Every row belongs to one group in each of 3 separate groupings. Each group adds its own fixed numbers to the row, and there is some noise. The rows also spread widely along 10 directions, which tell nothing about the answers.
Known rows, each followed by its group in each grouping:
[ 23  -7   1   5  16   7  -8  -5   7   5 -16 -13  -6  -3 -15 -21 -16 -27
   8  10  -6  12  16  -8 -35  15  16   5  -7   0  18  -8 -12  26  13] : (1) J272 J609
[  9  15 -18   1  -1 -16   8  13  15   2  31   0   8  -2   9  31   3   3
 -10  10  16  11  -6   3   0  -8  -5   0 -11  18   9   7   3 -15 -17] : (3) J532 J609
[ 44 -12 -14 -28   2  -6  42 -24 -13  -6  40 -23  19  -5  18  -7  15   9
  24  21  -7  17 -13  28  13 -14   3 -17   1 -15  -9  22  -6  12   6] : (2) J272 J815
[ 16  -1   6  -6   3   4 -31   6   8 -10  14  -1  -2 -19  -4   1  -5 -24
  14  -3   9  19  -2   6  14  -5  -4  15 -26  24 -26 -16  -7   8 -28] : (3) J32 J962
[ -6   5  -4  13 -10 -18 -30  15   0  -1  -6  19  -4  -7   8   7  -7 -18
  -3 -13   5   1   7 -15   9  -3 -11   7 -30  14  -3   2   5 -13 -13] : (1) J532 J815
[-39   0   7  17   9  13 -40  -1  14   5 -27  11 -32  18  23  -1   4 -22
  30 -44 -29  -5 -18 -17  27 -30 -12  -6 -24  17 -42 -33  -7 -35  -8] : (0) J32 J962
[  4  28  16  11  12  -5 -14  -9  -2  32  22 -33  -7   4  -2   5  17 -19
  21 -72  -4  11   1   1 -16 -23  37 -27 -36  10  -8   5  26 -12 -22] : (0) J532 J962
[ 12  -1 -10   2  -2  -4  -8  15  14 -15  -9   9   2  -2  -4  -1 -18 -22
 -13  31  14   2   6  -5  -3  19  -5  19 -12  15   0 -17  -9   6   4] : (2) J32 J609
[ 15  11  10 -12  30  26   1 -13  17 -10 -13 -38  11  22 -21 -10 -13  -1
   2  28  -8  -4   1  19 -22  17  16  28  14  -2 -14 -33  -7   2  29] : (3) J532 J815
[ -2 -14 -10  -4 -31   4 -10   3  10   5  -6  23 -12  -7  14   3   6 -12
  37 -13 -15   0 -18   2  19  -5 -23  -6 -17  17   0 -22 -12   3 -15] : (1) J32 J609
[ 23  10   6   4  -2  -5 -16   4   4  -2  -3   0   6  -3 -15 -16  -7 -20
  -5  -9  -1   4  16  -8  -8  23   8   7 -18   5  -2 -12  15  11  -5] : (3) J272 J609
[  7 -18 -22  -6 -14 -27   1   4   0 -28 -10  35  13   4  14 -20 -10  -9
 -16  23  -6 -13   8 -17  37  18 -24   9 -17  -3 -14  -3   3  -4  15] : (2) J272 J962
[-16  -1  -2  10 -30 -13 -10   7 -19   7 -19  21   9   7  11  -5   9  -2
   1  -5  -9  -2   6  -3   9  10 -12  -1  -3  -7  13  10   2  -7  -5] : (0) J532 J609
[  2   2 -17  17  32 -14 -15  16  27 -14   7  -9  -9   6  20  24  -9 -17
 -15  12   0  14  -6 -21   0 -17  -5  -3  -7  15 -17  -7 -13 -16   3] : (0) J532 J609
[ 22 -17  -9  15  40   7 -21   6  28  -7  -7 -12 -30  -9   3  -5 -19 -35
   6   5  -7  30  -6 -20 -27  -5   6   3  -6  21   2 -14 -27  26   0] : (3) J32 J962
[  7   7  27   6 -33   4 -29   3 -40  10  -3  -7  20  -1  -6 -12  23   6
  18 -32 -10  16  -6  24  -4   6  -6   7  -6  -5   2   7  15  11 -37] : (3) J32 J815
[ 29   0  10   2  17  -2  -7  -2 -23  -2  13 -21  14  -6  -3 -10  -2 -14
  -1  12   6  23  17   8 -15  -3  16   4 -14 -12  -2  20  -3  15  -8] : (1) J272 J609
[ 19 -10  -6 -11 -13  -7  11  -7  -8 -14  -3  -3  28   5  -2 -13   2   9
  -2  33  -8  -8   6  14   8  20  -9  17   6 -16   2   1   1   5  20] : (1) J532 J815
[ 13   2   4   0 -10   1 -14   7  -5   3  17   1   1 -16   3  11   6 -14
  15  -8   7  26  -7   9   4  -8  -7   0 -13  14  -2   4  -4   7 -32] : (3) J532 J609
[  5  -1   2  12  28  -2   4  -9 -15  -5  -8 -30   4  28  13 -10   5   4
 -10  10 -19  11  -5   6 -13  -7  10   4  10 -20  -9   9  -4  -5  19] : (2) J32 J815
[ -1  17  -1  26  -1 -19  -9   7   6  15  -7  -4   7  15 -10   2   5   8
 -20 -23  -4   5   3 -10 -32  19   6   1  -5   0  36   5  17  -5  -1] : (3) J532 J962
[ 30   1  -6 -16  -2   1   5  -6   5   0  16 -10   5 -14   1  -4   1 -13
  20  -1   6  12  -2  10   2   1   3   2 -17  10  -6  -2   1   9 -10] : (3) J32 J815
[  1 -33 -27   2  -1  -2 -17   9  26 -27 -16  36 -19  -6  28   0 -16 -24
  14  22 -19   0 -13 -31  32  -7 -36  -1 -10  12 -20 -23 -30   0   4] : (1) J272 J609
[-11  11   4   3  -1   7  -5   6   2   8   2 -11   3  14   1  19   5   5
   6   7  -3   6 -11  14  -9 -12  -4  10  -2   5   4  -6  -9 -17  -7] : (1) J532 J609
[ -1  12  26  11  57  27 -32   2  12 -15  -9 -40   1  27 -10   2 -18 -13
 -13  26  -5  11   1   4 -26 -13  20  29   6   0 -33 -28 -20 -13  11] : (1) J272 J609
[ -9  -8  13  32  36   8 -25  14   7 -18 -29 -19   4  36   2   1  -6  17
 -27  25 -28  14 -17  -8 -33   9 -10  25  28 -14   7 -18 -20  -4  18] : (1) J272 J962

New rows, each followed by its group in each grouping:
[ 51  10  -2  20  17 -26  -2   4 -12   8  22 -22  13 -20  -6 -13  -5 -17
 -21 -10  13  31  26 -14 -43  15  26  -9 -21  -2  31  38  16  29 -12] : (3) J272 J815
[ 15   2   2  -3 -11  -4  -3   1  -3   5  11  -9  12  -4  -4   6   8  -3
  12   0   1  11  -1  12  -8   1  -1   2  -9   3  11  -1   1   6 -11] : (1) J532 J609
[  0   6   3   1 -19  -3 -17   8   1  -1  -7  16  -2   0   1  -6  -1 -16
  12 -15  -3   1   3  -3   9   3  -6   2 -22  15  -5 -19   3  -3 -13] : (2) J272 J609
[  9   2   0  13  -2  -9 -23  20  20  -9 -19   0   8   8 -18  -2 -12  -4
 -18  14   2  -2   2  -2 -24  34  -4  27  -6   8  18 -27   1  10   3] : (1) J32 J962
[-14 -10  -9   8 -17  -9   2  12  -6 -13 -26  16  14  19  11   0  -1  16
 -14  30 -12  -1  -9   3   0  17 -28  20  20 -10  18  -3 -11  -7  10] : (2) J532 J815
[-13  17   0  12  46  11 -37  26  38  -9   8 -10 -26  -2   0  35 -27 -31
  -8  11  28  22  -9  -6 -17 -31   7  30 -34  52 -21 -32 -27 -22 -27] : (2) J32 J962
[  8 -14  -2  -5   3  -6 -14   0 -20 -20  -5   9  14  -6   6 -10 -10 -15
 -10  41   2  12  17   3  22   0 -12  20  -9 -12 -19  16 -16   2   3] : (1) J532 J609
[-10  -3 -21   8 -40 -20   2   7  -6   9 -16  34   0   2  16  -4  11   2
   4 -11 -12  -4  -2  -9  12  17 -23  -8  -7   1  24   5   5  -3  -5] : (3) J32 J609
[ -3   8  14   7  -2   9 -24  13  -7  -1 -12  -7  11   9  -6   1   2  -7
   4  -1  -4  11  -2   9  -9   4  -1  12  -6   4  -4 -15  -3  -3 -17] : (0) J272 J609
[ 49  -4 -13 -27 -33 -14  29  -1   4  -7  20  -3  38 -10 -15  -8   4  10
   5  34  12  -5   4  24  -7  35   0   5  -4  -2  27  -3  10  28   6] : (1) J272 J609
[ 17 -10 -13  -6 -13  -8  10  -7  -4   8   0   6   0 -13   5 -11   2 -10
  21   2  -3   6   4   1  -4   5  -4  -7 -15  -3  19  11  -3  15   3] : (1) J532 J815
[ 45   1  -9   0  21 -12 -11   1  34 -16   8 -14  -4  -6  -6 -17 -17 -38
   3 -15  -4   1   7 -23  -7  12  15  -5 -27  18 -19 -29  14  17  12] : (2) J272 J815
[  5  -3   5  11   3   0 -23  21  17  -6 -17   7   0   0 -15  -2 -17  -8
  -8  17   3   6   4  -5 -29  24  -3  23  -6  14  25 -24 -12  13   0] : (1) J272 J962
[-10  11  -2   8  -2  -6  -2   6   0   0  -3   0   5  21  11   9   6   7
  -7  -1  -7   1  -7   0  -1  -4  -6   1  -4   0  -2  -7   1 -19   0] : (2) J272 J609
[ -3  -1  -6  -1  -9  -1  -2   6  -3   8 -12   8  -1  -8   5  -6  -4 -18
   9  17  10   6   9   6  -5   7   0   5 -17   9  12   4 -14   3  -6] : (0) J32 J609
[  4  -8 -10   7  10  -9 -11   1  12 -15  -6   1  -2   9  11   2  -6 -12
  -4  12 -15   1  -2 -11   9   1  -9   4  -2   0 -14 -10  -5  -9  12] : (1) J532 J609
[-26   3  23   1  -7  26 -38  16 -13  -5 -36   6   9   3 -18  -3 -16  -9
   6  33   7   7   5  19  -9  12 -13  50  -5  10   1 -18 -25  -2 -12] : (1) J532 J815
[ 12 -14  -7  14   9 -14 -11   3   1   0   3   0  -8  -7  13  -2   0 -15
   1  -3  -7  19   0 -11  -5  -8  -2  -3 -16   4   9   9 -11  10  -6] : (1) J32 J962
[-20  34  44   9  40  35 -36  -7  -1  16 -20 -48  -3  30 -29  -6  -7 -11
   3 -12  -1   2  10  24 -37  -6  38  39 -16   8 -21 -32  -1 -20   2] : (1) J32 J962
[ 23  -9 -10  -7  37   1   4   8  15 -24  -1 -14  13  -1  -5  -4 -24 -14
 -19  65  13  13   8   1 -14  13   7  28  -1   4  -3  -5 -29   9  19] : (0) J272 J962
[-12  10  17  11 -12  -2 -43  18   5  -8 -12   9   8   9  -8   0  -2  -3
  -6 -15  -5  -4  -4  -1   6  12 -10  22 -19  13 -12 -30  10 -15 -16] : (1) J272 J962
[ 31  12 -13   9  35 -23  28 -29   4  26  40 -44  -8  10  17   1  16  -4
  10 -44 -12  11   2  -3 -19 -27  41 -42 -25 -10   2  28  19  -9  12] : (1) J32 J962
[  3  11  -3   0  29  -1   0  -6   0  -8  15 -21  10  16  18   5   2  -4
   0   7  -6   5  -5   4  11 -25  12  -1 -14  -1 -37   4  -3 -26   7] : (0) J272 J815
[ 25  -7  -8   1  -6  -9  15  -9   7  11   5  -8  -4   1   2 -17   5  -7
  19 -25 -18   8  -5  -5 -20   8  10 -19  -9   1  22  -7   7  17   6] : (2) J272 J962
[ -1  28  -6   7  22 -15  -2 -17  -6  19  27 -16 -10   5  23   4  12 -16
   8 -47  -1   4   9  -8  15 -39  24 -24 -42   8 -31  28  22 -37  -9] : (3) J32 J815
[ -7  -7 -27 -10 -31  -4  -2  10  30  -1 -19  48 -14 -16   4   6 -14 -20
  17  13   6 -11   1 -18  17  17 -27   9 -19  31  18 -26 -13   1  -3] : (3) J532 J609
[ 49   1   4   3  35  -3   2 -14  17  -3  16 -51  10   8 -21 -15  -7 -11
  -2   2  -9  14   6   2 -37  15  31  -3   1  -8   4 -11   9  24  25] : (1) J532 J962
[ 28   7   4  -8 -14  -7 -14  13 -12 -15  16   4  27 -15  -9  -3  -2  -6
  -6  14  17  16   5  12   5  15  -6  16 -17  11   1   7   7  14 -26] : (3) J272 J815
[  3   4   7  -2 -24   0 -21   4  -7 -13 -18  11  18   8  -9 -11   2   3
   1   1 -13  -8   1   5  14  26 -17  22   0  -2  -8 -19  10   0   1] : (3) J532 J815
[ 19   5  -4   5 -32 -22 -11  17  -6   1  -1  14  13 -11 -10 -12   1 -14
  -6 -14  11   2  12  -2  -8  27  -3   8 -25  15  18  -1  21  16 -18] : (2) J32 J815
[ 10 -13  15  23   4   6 -41  25  -6 -15 -36  -3  -1  -3 -19 -19 -15 -22
  -8  12  -4  26   8  -9 -40  28 -10  30   6   5  20 -18 -11  37 -11] : (2) J532 J815
[-10   5   0  19 -22 -17 -14   3 -20  12   0  10   0   7  17   2  17  -2
   4 -36 -15   4  -3  -4  17 -10  -8 -15 -19  -5  -1  15  12 -14 -15] : (1) J32 J609
[  1  12  17  -7 -35   8  -5  -4  -1  21 -18  -8  10   7 -30 -17   7   0
  23 -23  -4  -7   1  24 -27  34   9  13  -6   9  32 -32  13  14  -2] : (2) J532 J962
[ -6   1   4   1   2  11 -15  12  -6  -9  -6  -2   1   6   4   7  -2  -6
   2  25   7  16 -10  16  -1  -8 -11  22  -4  11  -7 -12 -25  -4 -14] : (2) J32 J609
[  8  15   6  17   8  -1  -4   8   0  17  13 -30  -5  10   2  16  13  -2
   6 -22  -1  28 -14  12 -34 -14  13  -9  -4  10  16  -2   0  -2 -19] : (2) J32 J609
[-16   8   2  30 -10 -13 -15  17  -7  18 -19   1  -6  13  -3   4   5   7
 -11 -19  -7  15  -1  -7 -43  15  -2   5   0   5  50   5   0  -1 -11] : (2) J532 J962
[  7 -22   7  17   2   3 -29  10  -6  -2  -5  -6 -14 -13  15   3   3 -13
  25 -10 -18  34 -16  -4 -16 -18 -15  -5   1   5   9   2 -22  22 -25] : (1) J532 J815
[ 19  -9 -19  -9   4  -6  23 -10   7  -3   4   2  -5  -2  13 -10  -4 -17
  11  18  -5   6   3  -2  -2   2   1 -11  -7   1   5  -2 -11   6  15] : (2) J272 J609
[ 28   7   3  -4  15  -2 -23   1  13 -18  -1  -6   7  -8 -18 -19 -22 -29
 -15  15  14   0  20  -5   0  22  10  25 -26  13 -22 -21   6  12   4] : (3) J32 J962
[ 18  10   6   6   8   3  -7  10  11   6   2 -19   4   0 -18   0  -6  -2
  -7   8  11  16   0   9 -39  16  12  16  -4  12  25  -8  -3  17 -11] : (3) J32 J962
[ -7  -8  -1   9   3   1 -14  12   0 -16 -22   2   1  19  11  -3   0   3
  -4  16 -14   5 -17   1   1   5 -19  19   8   2  -8 -17 -14  -7   5] : (2) J32 J815
[ -9 -15   6 -18 -30  20   9  -4  -8  19  -9  11   1  -7   1   2   9   5
  43  12  -4  14 -17  31 -10  -3 -11   8  -4   8  35  -6 -29  11 -17] : (1) J272 J962
[ -7  10 -10  -3 -13  -2   5   5   7  13  -7   5   2   0  -3   7  -1  -4
   7   8  13  -5   3  11 -10   5   3  15 -23  15  21  -3  -5  -8  -1] : (1) J32 J815
[ 25 -21 -19 -10 -20 -24   2   0  -3  -5   8  23   3 -31   4 -16  -6 -28
  12   5  10  13  10  -9   8  14  -7  -4 -25  10  16  10  -2  26  -8] : (2) J532 J962
[ -8  12  12   7  -1  12 -12  -3   0   8 -18 -18   2  24  -3  -3  12   0
  11 -14 -17  -4 -10  12  -7   2   5   3   2  -1  -7 -22   1 -12   5] : (0) J32 J609
[ 37 -22 -11 -18 -16 -15  10 -13 -19 -13  13   6  21 -16   6 -24   6  -7
  11  16  -8  15   3   6  19  15 -11  -4  -2 -17   1  21   3  26   0] : (3) J532 J962
